The rows are grouped in 3 ways, from coarse to fine. Each group lies inside one group of the grouping before and may be the whole of it. The rows also spread widely along 11 directions, which tell nothing about the answers.
(in the rows, 128 means zero)
Some rows, each with its group in each grouping after it:
[116 115  72  96 126 137  92 111 124 159 173 200 142 110 109 105 122 124
  90  94 133 109  95 190 131 124 176 125 134 125  96 117 197 143 108 132
 108  96 145 205 136 132]	vuruz Q_922 Gaso
[162 125 166 184 164 113  96  89 111 129  88 118 144 126 115 179 125 167
 107 140 139  11 118  86 143 149  88  93  56 148 178 103 122 150 105 152
 122 154 135 160 140 118]	bibo Q_868 mif
[136 140 116 144 111 136 143 120 137  92 116 131 121 141 125 151 128 117
  93  90 125 118 123 106 127  95 127 136 144 147 143 134 132 131 121 161
 119 126 126 160 109 131]	vuruz Q_327 vigug
[186 139 112 150  77 162 152  68 167  91 197 167  98 153 138 126 124  85
  94  53 120 115 108 132 140  81 115 116 102 117 128 158 113 148 122 144
 144  80 102 134 137  99]	vuruz Q_922 Retu
[168 151  85 137  82 140 144 153 166  93 128 165 119  98 120 159 158  99
 109 131 126 188  79 147 113  61 117  85 186 193 113 165 124 129 160 116
 160  60 119 129  70  77]	vuruz Q_494 Gopar
[125 101 107 101 157 182 113 185 120 149 151 184 146  61 144  43 110 160
 137 142 118 121 139 231 145 121 143 134  98 150 138 135 165 118 133 159
 142 132  87 227 125 148]	vafiv Q_577 nimef
[183 133 157 112 114 184 138 115 103  91 123 116 124 138 171 108  89 142
 192  95 119 139 117 122 116 122  93 132 104 111 153 187 135 137 128 126
 133 147 107 143 163  80]	bibo Q_867 ludev
[147 137 146 135 127 158 128 124 126 137 120 123 150 110 135 162 117 143
 117 119 127 110 122 127 133 118 117 127 106 123 164 156 133 130 136 119
 141 128 127 131 119 120]	vafiv Q_297 pela
[114  59  66 110 127 162 155 165 154 128 138 167 160 112 115 107  94 124
  80  87 131 146 105 133 146 141 152 127 116 131  98 100 151 114 124 110
 173 126 106 176  45 162]	bibo Q_868 sanot
[145 118 144 167 148 142 131 128 126 150 121 102 158 104 114 153 131 147
 100 142 115  87 128 127 143 124 124 118  84 133 163 135  93 145 150 102
 157 121 115 101 127 117]	bibo Q_868 nesi
[157 114 101 104 108 160 195 144 166  91 124 141  93 131 142 116 104  81
  89  82 102 174 120 143 143  96 151 145 147 169 134 167 143 113 162 137
 165  98  82 153  64 139]	vafiv Q_297 Goto
[118 116 101 105 145 144 130 132 117 145 136 133 121 110 123  97 117 112
  93 108  93 129 144 177 136 116 180 166 140 139 133 145 159 130 154 140
 118 111 111 172 147 140]	vuruz Q_922 neze
[173 103  94  98  86 177 119 143 153 106 134 178 144 107 136 124 107 119
 148 107 154 148  68 125 120 105  88  57  90 154 106 157 157 147 120 114
 163 105 106 174  92  75]	vuruz Q_327 dul
[199 148 160 102 123 126 118  77 106 150  97 122 119 124 136 178 108 128
 163 132 121 116  66 130 126 129 120  87 106 127 139 203 177 181 156  71
 132  81 134 107 172  45]	vafiv Q_783 muta
[149 159 122 161 114 115 140 111 133  93  98  57 142 155 125 159 137 108
 139 113 123 152 125  97 126  66 114 131 132 164 156 197 107 197 169 113
 115 106 123  54 161  62]	bibo Q_588 fip
[150 107 114  88 123 158 142 123 128 150  98 112 154 121 130 161  78 109
 128  94 121 148  92 101 135 149 138 121  95 116 133 174 172 146 153  77
 149 121 125 114 109  97]	bibo Q_480 podu
[206 106 154 153 128 149 157 116 132 108 126 115 117 131 137 115 129 132
 154 139 105 126 108 138 140 120  98  94  85 151 142 174  88 162 168  93
 172  93  81  94 145  76]	bibo Q_867 lak
[104  74  55 118 116 150 129 171 159 130 128 138 173 115 105 117 118 111
  91 115 148 158 104 128 140 107 136 102 102 165 103 126 149 155 138 109
 158 112 110 156  77 130]	vuruz Q_327 Zop
[ 74 114  68 112 142 114 104 162 115 131  88 115 184 126 109 134 113 141
 114 114 157 156 118 121 120 111 150 150 150 155 125 136 191 164 124 126
 100 146 152 173 110 135]	vafiv Q_577 vefu
[203 182 171 170 134 112 126 105 112 127 103 105 121 106 119 195 166 137
 143 179 102 105  91 137 117  94 106  85 144 168 171 181 100 158 179  98
 146  78 137  70 150  47]	bibo Q_867 ludev
[125 136 136 158 140 146 113 109 124 123 128  82 137 131 131 119 124 124
 108 114 118  85 167 127 136  90 123 152  82 146 178 160 113 168 144 163
 109 135 106 134 182 112]	vuruz Q_922 Gaso
[143 123 115 155 131 114 137 132 132 134  98 120 155 126 108 177 134 143
 100 126 136 132  99 104 132 119 127 113 141 137 133 135 134 147 143  88
 145 110 141 116  90 121]	vafiv Q_577 vefu
[170 152 149 168 138  97 125  93 116 128 116 136 124 137 111 178 159 153
 112 140 125  94  96 139 127 117 124 111 153 142 136 146 126 151 138 104
 124  87 146 116 142 107]	vafiv Q_297 pela
[144 102 101 105 130 139  66  94 119 133 142 158 155 132 124  94 106 140
 159 116 161  76  90 154 134 130 105  73  38 147 114 152 187 203 102 133
 102 119 120 196 194  76]	vuruz Q_327 Zop
[163  85 105 146 101 169 122 131 146  82 134 148 151 142 142 111 106 140
 140  89 158 131 101  88 130 116  64  87  74 139 112 128 121 144  95 132
 154 135 102 180 103 106]	vuruz Q_922 Retu
[ 88 101  87 133 119 154 129 157 131 119  97  74 203 136 121 160  98 128
 109  91 156 153 127  56 127 115 118 147 102 127 150 133 138 149 123 113
 133 170 142 116  89 127]	bibo Q_867 ludev
[115 118  90  82 113 186 142 145 158 140 132 137 135  92 135 124  84  76
  70  79 113 127 138 132 143 101 153 141  88 153 161 144 173 116 146 166
 147 137  97 184  82 141]	vuruz Q_922 Gaso
[170 150 140 103  88 196 130 139 144 136 112 116 161  80 156 178  91 110
 146 116 133 147  96 104 129  85  89  89  70 133 180 201 148 144 153 104
 175 119 112 108  99  60]	vafiv Q_783 muta
[176 116 161 128 117 166 111 100 117 139 100 121 157 123 139 185  94 151
 145 114 144  82  82  69 128 154  76  69  52 104 154 150 142 144 112  91
 152 141 132 139 127  89]	vuruz Q_327 Zop
[134  83 131 135 168 131  94 112  70 167 146 150 150 130 120  87 129 198
 143 128 117 101 116 179 129 177 158 144 132  76  92 117 145 141 110  78
 113 117 142 176 193 141]	vuruz Q_922 neze
[139 117  87 133 122  96 150 112 140  96 101 110 125 168 104 145 122  96
 107  96 131 153  96 108 129 107 141 131 151 168 106 155 147 177 151 106
 124  96 124 117 118  97]	bibo Q_868 nesi
[147 143 125 150 124 153 101 138 111 127 161 169 140  97 127 108 158 165
 138 143 124 107 114 192 117  91 127 110 139 135 131 142 116 139 126 135
 125  99 130 158 157 105]	vuruz Q_327 dul
[ 77  91  73 113 124 168 108 150 119 101 140 110 170 145 140  63  96 129
 133  71 146 158 157 125 127 100 131 173 107 131 121 145 155 157 107 157
 100 160 113 188 156 135]	vuruz Q_922 Retu
[118 101 106 109 134 143 129 109 118 141 138 127 153 146 130 118 101 138
 115  83 133 131 117 136 139 141 156 155 108 101 121 150 165 154 119 101
 117 126 133 145 146 137]	vafiv Q_297 Goto
[102  83 107 171 152 113 135 150 110 148 125  89 182 139 105 121 146 177
 114 135 133 156 131 140 140 121 159 161 147 102 110 134 104 169 145  57
 137 109 137  89 149 139]	vafiv Q_783 muta

New rows, each followed by its group in each grouping:
[145 138  94 135 115 120 154 107 138 122 155 133 122 141 110 137 141  95
  93 101 107 144 110 160 134  93 171 148 161 142 128 157 134 155 163 112
 130  80 131 100 131 107]	bibo Q_867 ludev
[128 131 124  87 108 172  97  95 100 180 138 109 204 115 133 185  78 134
 143  86 142 124  82  91 121 149 133 128  79  55 146 169 184 153 119  60
 127 141 175  93 151  79]	bibo Q_867 ludev
[153 127 109 109 116 146 142 134 115  99 114 141 131 138 137 133 110 128
 140  99 127 156  94 122 113 120 127 132 161 137 122 148 160 125 128 123
 130 129 135 157 105 106]	bibo Q_867 ludev
[150 116 116 102 135 141 139 114 125 125 116 132 123 128 130 128  96 113
 120 104 115 116 106 133 134 130 144 128 113 142 132 155 162 145 146 118
 136 113 111 150 127 105]	bibo Q_868 sanot
[161 166 141  86 136 178 121 107 128 150 156 167  99  81 157  91  97 105
 122 108  93  79 144 211 144 100 154 140  80 143 187 184 182 139 150 186
 117 118  95 195 163 110]	vafiv Q_577 vefu
[116  90  73  72 126 117 150 108 139 165 126 149 141 140 104 156  94  93
  72  79 126 156  80 133 142 154 198 145 145 117  93 142 212 146 142  69
 133  88 145 141  90 144]	vafiv Q_297 Goto
[155 119 135 172 108 169 157 121 132 115 164 119 130 129 142 113 142 143
 119 102 104 145 136 146 136 100 130 150 135 101 135 159  68 131 146 100
 146 100 107  99 152 124]	vuruz Q_494 Gopar
[120 104 115 147 134 173 135 161 115 116 147 153 160 111 137  99 116 168
 119  99 126 128 129 148 128 126 128 153 138 103 129 112 112 103 108 131
 146 152 123 169 100 156]	bibo Q_868 nesi
[160 148 103 125 126 106 123  93 147 145 127 186 120 106  94 193 133 100
  58 113 127  73  70 141 136 123 154  89 136 161 130 113 175 134 130 130
 137  86 148 162  77 115]	bibo Q_868 nesi
[128 158 108  98 103 141 151 103 117 155 151 161 129 126 127 177 113 113
  81  69 109 155  92 148 124 111 197 171 199  74 124 154 185 117 135  93
 123  90 169 123 107 133]	vafiv Q_783 muta
[138  90 105 131 135 142 139 128 129 107 126 119 141 143 129  95 105 131
 135 103 126 133 122 134 137 122 128 132 102 139 118 152 127 164 139 112
 140 120  99 139 140 109]	bibo Q_868 sanot
[158 174 131 143 123 115 110 114 108 111 107 126 117 120 122 170 151 126
 126 134 115 133 102 137 104  83 125 120 180 159 138 167 137 142 144 131
 113  93 146 134 147  80]	vuruz Q_922 neze
[135 106 129 156 139 147 153 106 132 143 146 109 143 134 120 134 113 126
  84  96 107  91 138 131 152 131 151 153  88 103 152 137 104 143 144 107
 148 123 110 104 133 139]	bibo Q_868 nesi
[132  89  95 163 122 142 155 156 166 123 103 105 178 114 104 180 118 118
  76 122 138 137 104  74 143 112 114  97  96 153 137 120  97 140 151  88
 189 115 111  94  44 122]	bibo Q_868 sanot
[139 123 135 150 151 123 123 138 113  94  89 112 129 137 131 117 135 159
 139 138 133 115 137 139 128 111 108 135 133 175 144 153 133 150 130 153
 113 136 113 171 141 123]	vafiv Q_297 pela
[145 121 139 103 140 145 150 136 118 126  78  88 129 126 140 143  99 122
 136 121 112 147 123 118 130 128 132 141 120 153 155 183 156 143 161 110
 135 126 108 131 125 109]	vafiv Q_297 Goto
[162 140 148 110 145 143 166 107 126 160 122 159  94 105 131 162 104 114
  62  97  86  87 120 151 152 148 176 150 137 116 163 131 174  95 151 136
 139 113 119 169  91 164]	vafiv Q_577 nimef
[166 114 120 140 115 107 111  95 120  95  92 109 136 168 115 148 132 137
 161 123 152 130  78  93 118 119  93  81 111 153 103 169 139 199 126  93
 115  99 130 125 168  62]	vuruz Q_327 vigug
[ 94 124 111 109 155 149 105 148  91 159 145 118 150 103 125  76 128 146
 135 136 105 119 153 208 128 110 179 165 130 132 139 163 155 157 152 132
 100 120 121 157 197 124]	vuruz Q_327 Zop
[146 155 146 134 143 114 147 109 107  94  70 102 103 149 132 165 115 117
 106 105 106 101 133  93 123 121 133 157 156 163 172 144 152 130 140 170
 101 147 130 157 119 126]	bibo Q_867 lak
[155 103  94 106 109 131 153  90 141 101 125 134 100 171 128 123  95  87
  99  55 121 146 105 106 135 124 146 138 130 133 104 152 168 149 134 123
 125 107 110 162 124 120]	vuruz Q_922 neze
[119 103 119 134 175 105 178 127 125 142  98  91 106 133 102 124 125 106
  65 128  75 117 152 158 152 133 198 175 152 162 145 140 127 142 193 115
 134 100  98 115 125 150]	bibo Q_868 sanot
[105 143 109 140 163 120 106 145 107 169 140 128 158  88 107 112 150 151
 106 154 114 116 139 209 136 102 175 157 147 139 145 150 151 157 157 121
 110  98 134 136 162 129]	vafiv Q_577 nimef
[121 112 113 155 149 123 130 131 107 125 126 155 146 135 114 134 130 162
  88 107 126  97 122 129 132 147 149 151 155 117 128  87 139 114 105 138
 122 141 148 174 100 170]	bibo Q_867 lak
[160 130 118 113 118 155 156 127 143  95 124 179  76 117 143 115 118 107
  89  89  99 118 122 152 134 116 142 136 160 168 137 128 155  93 131 177
 125 117  99 220  87 148]	vuruz Q_494 Gopar
[116 135  90 147 111 144 136 103 147 104 173 127 121 151 125  98 128  96
  82  68 121 123 155 151 136  71 153 171 127 136 139 150 124 159 134 170
 106 112 110 145 156 133]	vuruz Q_922 Gaso
[132 140 134 129 139 128 183 113 121 146 109  72 119 136 117 168 116  93
  80 105  75 138 141 124 139 119 188 183 158 124 169 166 130 133 190 100
 134 111 125  72 125 127]	bibo Q_867 ludev
[130 145  99 113 109 138 110 104 108 121 164 138 151 150 136 111 126 136
 158  92 137 166 102 168 111  93 146 154 156 104 108 190 159 174 122  96
  97  93 152 118 187  90]	vafiv Q_297 Goto
[132 137 123 128 133 163 150 173 125 138 119 103 148  86 135 125 126 127
 127 140 103 174 137 167 131  88 145 152 149 143 156 182 125 132 180 105
 154 104 103 106 117 113]	vafiv Q_577 nimef
[ 85 153  83 100 134 126  87 122 116 145 106 105 174 115 111 160 101 100
 108 105 140 110 122 125 125  96 155 148 114 156 158 158 196 170 135 151
  89 139 154 145 145  95]	bibo Q_868 mif
[117 124 129 156 138 135 123 158  84 126 120 133 158 128 123 135 148 191
 135 132 125 145 115 139 107 126 137 147 195 103 112 122 112 115 117  95
 124 127 156 143 132 143]	vuruz Q_327 Zop
[199 138 143 152 108 131 170 129 131  71 110 151  91 144 147 137 139 140
 141 114 118 166  96 136 122  93 110 118 186 150 119 162 113 129 142 118
 154  90 108 140 104 102]	vafiv Q_783 muta
[137 107  88 102 116 146 110 129 104 124 149 174 160 136 134  95 112 160
 164  86 141 164  79 162 118 132 142 129 160  96  78 143 174 149 103  89
 119 113 151 162 142 108]	bibo Q_588 fip
[109 140 114 143 149 154  95 183 130 136 108 117 162  55 115 113 147 134
 109 180 119  92 155 175 135  73 121 108  88 207 183 146 126 145 156 180
 133 126  99 172 129 109]	vuruz Q_327 vigug
[199 135 150 122 155  58  96  33  67 127 103 151  97 190 111 146 131 167
 180 128 128  87  48 148 110 174 138  96 168 117  75 162 184 199 119  65
  78  70 165 140 227  57]	bibo Q_868 sanot
[158 109 126 180 120 126 132  79 133  92 145 103 128 177 126 122 134 132
 119  89 131 110 131 101 137 107 106 131  94 124 128 149  93 178 124 122
 122 109 109 116 172 105]	vuruz Q_922 Retu
[102 147  86 130 135 116 113 146 129 161 133 141 148  91  92 151 154 112
  72 145 114 118 119 179 128  86 179 127 158 169 140 136 156 146 160 130
 122  85 142 138 120 122]	vuruz Q_327 Zop
[133  87 121 112 147 147 114 121 118 152  91 120 171 118 120 159  85 143
 108 110 143  83 100  85 142 175 120 105  59 126 149 112 176 139 114 111
 140 162 135 170  98 129]	bibo Q_867 ludev
[163 173 129 176 115 112 102 121 129 110 116 159 130 108 106 191 175 146
 106 152 140  90  88 129 109  80 101  75 159 174 146 129 114 142 125 146
 125  92 153 144 112  93]	vuruz Q_327 dul
[ 96  93 104 129 153 124 127 136 111 168 103  87 185 127 108 143 110 150
 104 118 135 138 125 117 144 145 159 154 115 107 129 142 156 166 146  70
 125 127 139 110 134 140]	vafiv Q_577 nimef
[168  99 146 125 136 163 117  97 130 182 139 134 149  98 123 155 109 135
  99 122 117  70 102 125 150 155 126  90  47 105 149 137 137 142 139  85
 165 110 114 135 134 112]	vuruz Q_922 Gaso
[136 102  96 118 132 119 136 122 133 144 107 146 149 133 110 158 109 130
  96 105 138 135  88 117 138 143 147 116 133 129 110 129 174 149 133  88
 140 112 139 152  88 132]	vafiv Q_577 vefu
[129  92 100 148 125 137 127  93 151 155 153  94 155 138 108 133 116 102
  76  95 124 103 133 117 157 114 147 130  53 120 139 147 120 182 151  98
 140 102 108  98 154 115]	vuruz Q_922 neze
[106 136  84 121 142  95  83 132  93 124 101 120 170 137 103 134 136 146
 147 138 150 137  95 141 107 112 139 131 164 163 116 146 185 182 126 120
  83 123 168 152 160  85]	bibo Q_867 ludev
[104  85  96 170 133 148 170 163 145 115 141 107 143 133 113  98 143 132
  78 110 113 147 158 142 143  98 156 162 137 138 130 121  79 134 153 124
 149 120  96 123 108 166]	vuruz Q_327 dul
[142 150 113 124 125 123 137  94 142 131 132 131  92 122 118 135 135  84
  76 107  95 105 132 163 140  95 168 143 138 170 152 162 153 152 165 152
 105  86 112 147 149 113]	vuruz Q_494 Gopar
[148  75 104 100 129 161 152 125 119 121 153 165 124 148 148  61  89 150
 143  75 126 157 111 169 141 154 150 153 125  91  89 143 167 139 119 101
 131 120 102 187 140 147]	vafiv Q_577 nimef
[209 155 148 142  83 160 181  73 140  94 187 179  64 156 150 129 130 107
 109  63  91 123 102 158 131  99 139 129 156  93 125 167 104 117 138 125
 147  74 108 124 139 114]	vuruz Q_327 Zop
[132  94 121 100 166 152 127 199 106 116  68 107 137  90 142  64 113 155
 172 169 115 160 140 180 130 112 127 131 125 200 140 170 160 149 164 136
 139 133  79 193 135 107]	vafiv Q_783 muta
[ 99 171 117 113 143 148 123 150 101 115 115 117 131 105 137 115 118 122
 116 110 101 125 156 169 115  84 162 188 169 156 171 162 156 123 144 182
  95 146 129 167 143 126]	bibo Q_868 nesi
[141 101 127 113 145 125 110 121  98 129  72  78 165 150 134 127  95 153
 178 127 150 146 103 102 127 143 105 121  93 135 125 182 171 194 139  78
 110 134 124 132 175  81]	vafiv Q_577 nimef
[163 177 143 115 147 127  82 129  86 119 103 171 121  91 130 135 137 159
 164 158 122  92  91 182 103 111 115 102 162 172 143 153 171 136 123 154
 107 115 146 195 152  78]	bibo Q_868 nesi
[127 119 105 154 141 113 174 130 151 130 135 137 111 128 104 143 146 113
  41 110 102 125 134 155 153 109 181 160 165 154 137 120 124 120 157 126
 145  91 116 134  82 172]	vafiv Q_297 Goto
[142 124 112 130 130 159 132 162 122 134 153 154 125  83 130  87 154 143
 130 148  98 159 126 211 128  96 153 135 167 149 120 159 116 125 163 112
 143  79 107 147 141 112]	vuruz Q_494 Gopar
[133  90  71  77 124 139 132 130 125 119 136 130 137 146 126  72  98 101
 154  98 127 173 101 169 130 124 158 136 121 152  97 175 189 182 151 103
 120 103 108 153 158  88]	bibo Q_867 ludev
[118 137 105 118 108 175 119 153 134 137 125 109 168  94 133 148 113 111
 114 114 129 152 122 119 118  82 125 129 117 143 154 168 138 136 149 123
 145 123 124 126 111  99]	vuruz Q_922 Gaso
[113 151 127 149 138 140 138 136 143 130  90  74 134 105 118 173 126  91
  60 122 106  98 161  98 140  83 138 148 108 183 199 147 126 136 168 171
 131 137 108 132 104 129]	vuruz Q_922 Gaso
[128 149  73  95  75 165 105 122 156 110 132 164 153 111 131 165 105  89
 102  74 158 147  87 104 117  82 115 102 121 153 132 156 189 142 108 150
 116 119 145 176  88  90]	vuruz Q_494 Gopar
[138 154 126 129 109 184 141 115 145 137 161 141 143  99 147 150 102 110
  82  69 109  94 139 133 147  95 140 149  89 102 183 146 134 116 127 160
 139 137 124 133 107 134]	bibo Q_588 fip
[154 105 101 133 124 139 113 128 117 143 163 187 160 111 112 122 137 165
 131 124 135 133  67 174 122 138 137  99 147 105  82 123 136 139 117  69
 154  87 144 141 119 109]	bibo Q_868 nesi
[155  87 103 144 117 100 148  97 138  86  93 134 130 187 120 157 108 138
 107  74 161 137  82  67 136 137 112 114 132 130  95 122 159 165 101 103
 126 124 134 161  96 127]	vafiv Q_783 muta
[149 137 126 145 131 101 109 100 114 111 100 154 137 151 116 174 134 158
 114 111 155  98  86 107 121 133 114 111 152 139 121 123 168 144  96 128
 105 124 161 174 117 125]	vafiv Q_297 pela
[115 112 111 151 133 186 112 186 136 124 131 128 191  72 130 119 118 154
 118 138 136 114 138 133 133  92  99 116  83 149 163 127 102 121 125 145
 165 151 108 151  85 126]	bibo Q_868 sanot
[119 102  47 133 107 128 147 203 150  76 104 144 144 120 108 114 150 113
 107 127 133 233  99 138 110  70 133 124 219 200  80 133 128 125 153 118
 159  93 115 160  46 123]	vuruz Q_922 neze
[129 107 118  73 119 197 101 133  97 151 150 155 155  99 158  85  88 155
 167  91 123 144 111 167 121 144 139 140 113  86 119 164 180 126 113 105
 115 134 128 187 169 109]	vuruz Q_494 Gopar
[156 153 128 137 125 131 111 110 111 134 130 153 142 115 118 159 133 144
 126 122 128 108  87 145 117 116 128 113 145 126 132 146 140 140 128 108
 130 103 150 130 132  94]	bibo Q_868 nesi
[187 143 131 155 146  90 156 113 141 106  92 137  83 125 102 163 156 107
  88 154  98  96 102 145 136 110 137  97 155 213 148 135 132 141 174 144
 145  81 111 140  97 103]	bibo Q_867 ludev
[132 157 121 148 149 111  89 129  78  96 127 133 137 135 128  89 156 173
 179 144 129 121 124 186 102  95 127 148 176 157 133 154 143 165 120 156
  75 124 148 166 202  89]	bibo Q_867 ludev
[ 96  91  77  99 141 131 131 150 129 118 102 114 136 138 114  85 108 111
 110 106 124 138 137 145 134 116 162 149 123 177 123 142 175 162 143 148
 105 132 103 188 134 134]	vuruz Q_327 dul
[119 109  97 135 137 113 130 138 129 122  99 128 133 133 105 135 135 124
  92 122 128 118 117 130 129 114 149 123 142 169 123 126 149 151 140 135
 117 115 125 163 117 133]	vuruz Q_327 dul
[103 133  84 131 139 154 108 201 117 135 114 146 183  72 115 125 139 155
 124 151 130 164 119 170 116  96 137 132 164 161 133 137 138 120 142 128
 142 126 138 156  86 124]	bibo Q_480 podu
[ 97 133 101 120 127 156 127 180 113  97  91  84 155 120 136 107 119 127
 143 121 124 189 146 126 107  76 128 165 171 167 141 174 136 140 152 144
 119 141 116 148 130 109]	vuruz Q_922 Gaso
[172  95 172 174 162 120 134 106 114 162  82 115 137 119 107 202 133 170
  82 148 119  60 100  78 144 182 114  89 100 121 146  96 110 118 134  81
 164 121 132 135  98 142]	vuruz Q_922 Gaso
[182 125 127 146 114 106 137  91 124 118 114 166 111 150 109 181 143 139
 106 116 130 107  63 111 120 133 126  83 160 130 103 124 139 139 123  92
 136  86 147 144 107 111]	vuruz Q_327 dul
[155 149 102 112 102 172 110 134 148 117 142 148 151  91 135 135 108  96
 134 114 134 126 101 147 128  74 109  96  86 164 153 175 147 153 143 145
 147 108 112 139 118  65]	bibo Q_868 mif
[143 127  95 143 119 104 188 129 162  88  87 104 106 149 106 178 129  74
  58  98 109 148 116  88 140  97 150 138 167 193 147 134 133 133 171 139
 148 107 114 120  52 130]	bibo Q_867 ludev
[132 156 131 170 135 127 129 128 143 101  95 120 109 110 121 161 144 115
  63 121 116  75 152 113 138  89 119 131 130 194 187 118 120 121 135 200
 111 136 115 181  99 144]	vuruz Q_494 Gopar
[137 122  91 106  93 186 132 141 163 159 155 114 168  83 125 145 108  81
 101 111 122 161 111 135 137  81 136 107  79 139 144 184 134 155 174  92
 176  90 104  91 107  79]	vuruz Q_922 Gaso
[131 115 105 118 142 135 119 114 127 159 137 133 153 111 110 135 116 118
  95 117 120  93 112 149 143 134 156 125  89 137 145 136 164 156 144 119
 131 115 131 141 132 114]	bibo Q_867 ludev
[172 170 123  98  93 161 128 111 153 137 110 136 115  83 133 192 116  74
 101 118 110 125  88 124 127  87 124  87 111 177 168 188 166 135 166 131
 144  86 120 131  99  66]	vuruz Q_494 Gopar
[113  62  85 108 164 112 140 131 111 143 126 154 118 140 103  83 121 137
  89 106 106 132 118 169 143 165 190 153 161 135  80 102 175 131 133 107
 124 105 116 202 126 170]	vuruz Q_922 Retu
[175 139 171 146 147 139 140 127 100 133 116 134 110 108 142 130 137 166
 138 146  98 109 125 170 133 120 134 133 143 128 156 159 121 129 150 115
 141 106 114 139 150 113]	vafiv Q_783 muta
[147  91 111 136 138 130 117 144 112 116 120 107 159 139 128  89 135 162
 181 151 141 172 103 160 123 114 114 116 123 147  98 182 124 189 146  68
 136  91 112 112 171  80]	vafiv Q_297 Goto
[186 163 126 163 106 122 136  91 130  93 164 192  82 140 125 139 164 134
 102 104 115 114  94 165 116  90 132 116 194 139 110 132 115 123 121 144
 128  73 136 159 128 115]	vuruz Q_922 Gaso
[103 122  94 129 136 107 133 140 111 118  81 117 157 148 112 164 116 146
 105 101 145 157 109  94 119 125 145 153 184 130 119 129 170 143 122 111
 107 140 160 155  93 147]	vafiv Q_577 vefu
[136 114  75 179  97 129  98 130 149 106 168 176 167 126 106 135 167 156
 109 116 167 139  86 137 123  89 105  91 144 138  89 113 107 156 100 107
 133  89 147 145 110 110]	vuruz Q_494 Gopar
[102 140  76 117 129 136 115 127 128 162 178 126 159 106 106  99 138 101
 105 121 105 138 135 211 136  81 190 163 131 138 138 171 150 179 170 117
 113  80 129  97 175  98]	bibo Q_867 lak
[142 166 114  85 106 133 127 121 145 166  76  94 163  92 114 238 105  71
  96 131 129 147  74  88 124  97 135  94 111 169 170 199 189 159 178  82
 149  89 149  78  82  61]	vafiv Q_297 Goto
[135 185 112 134 106 147 116 123 129 146 154 148 135  87 115 177 146 101
  75 116 105 125 116 158 118  69 157 136 167 134 159 153 138 118 151 139
 131  86 148 123 115 105]	vuruz Q_922 neze
[116 126  88 113 117 152 128 162 124 134 127 156 168 100 118 151 118 133
 105 108 130 159  92 141 119 114 148 133 169 125 116 129 152 113 129 101
 148 120 147 146  73 127]	bibo Q_868 nesi
[106 105  98 105 115 200 141 150 153 144 158 111 155  92 138  86  95  94
  97  91 107 128 164 156 153  93 152 153  56 130 167 167 133 143 154 150
 145 132  79 145 135 130]	vuruz Q_327 vigug
[118 171 113 112 106 158 119 136 134 119  87 118 162 110 141 196  92 109
 104  85 147 127 116  72 119  87 106 131 118 141 184 158 179 129 121 163
 120 162 149 159  78 113]	vafiv Q_577 vefu
[133 110 123 120 161 103 109 105  91 147  92  93 149 144 111 137 116 144
 138 132 124 102 108 127 129 155 148 132 114 140 135 150 174 179 143  99
 103 127 141 136 176  98]	bibo Q_867 ludev
[122  62 103 114 169 146 115 146 115 156 125 153 161 105 121  81 102 167
 117 117 126  90 122 164 155 169 149 122  78 129 115 101 167 141 115 118
 138 144 110 200 125 157]	bibo Q_588 fip
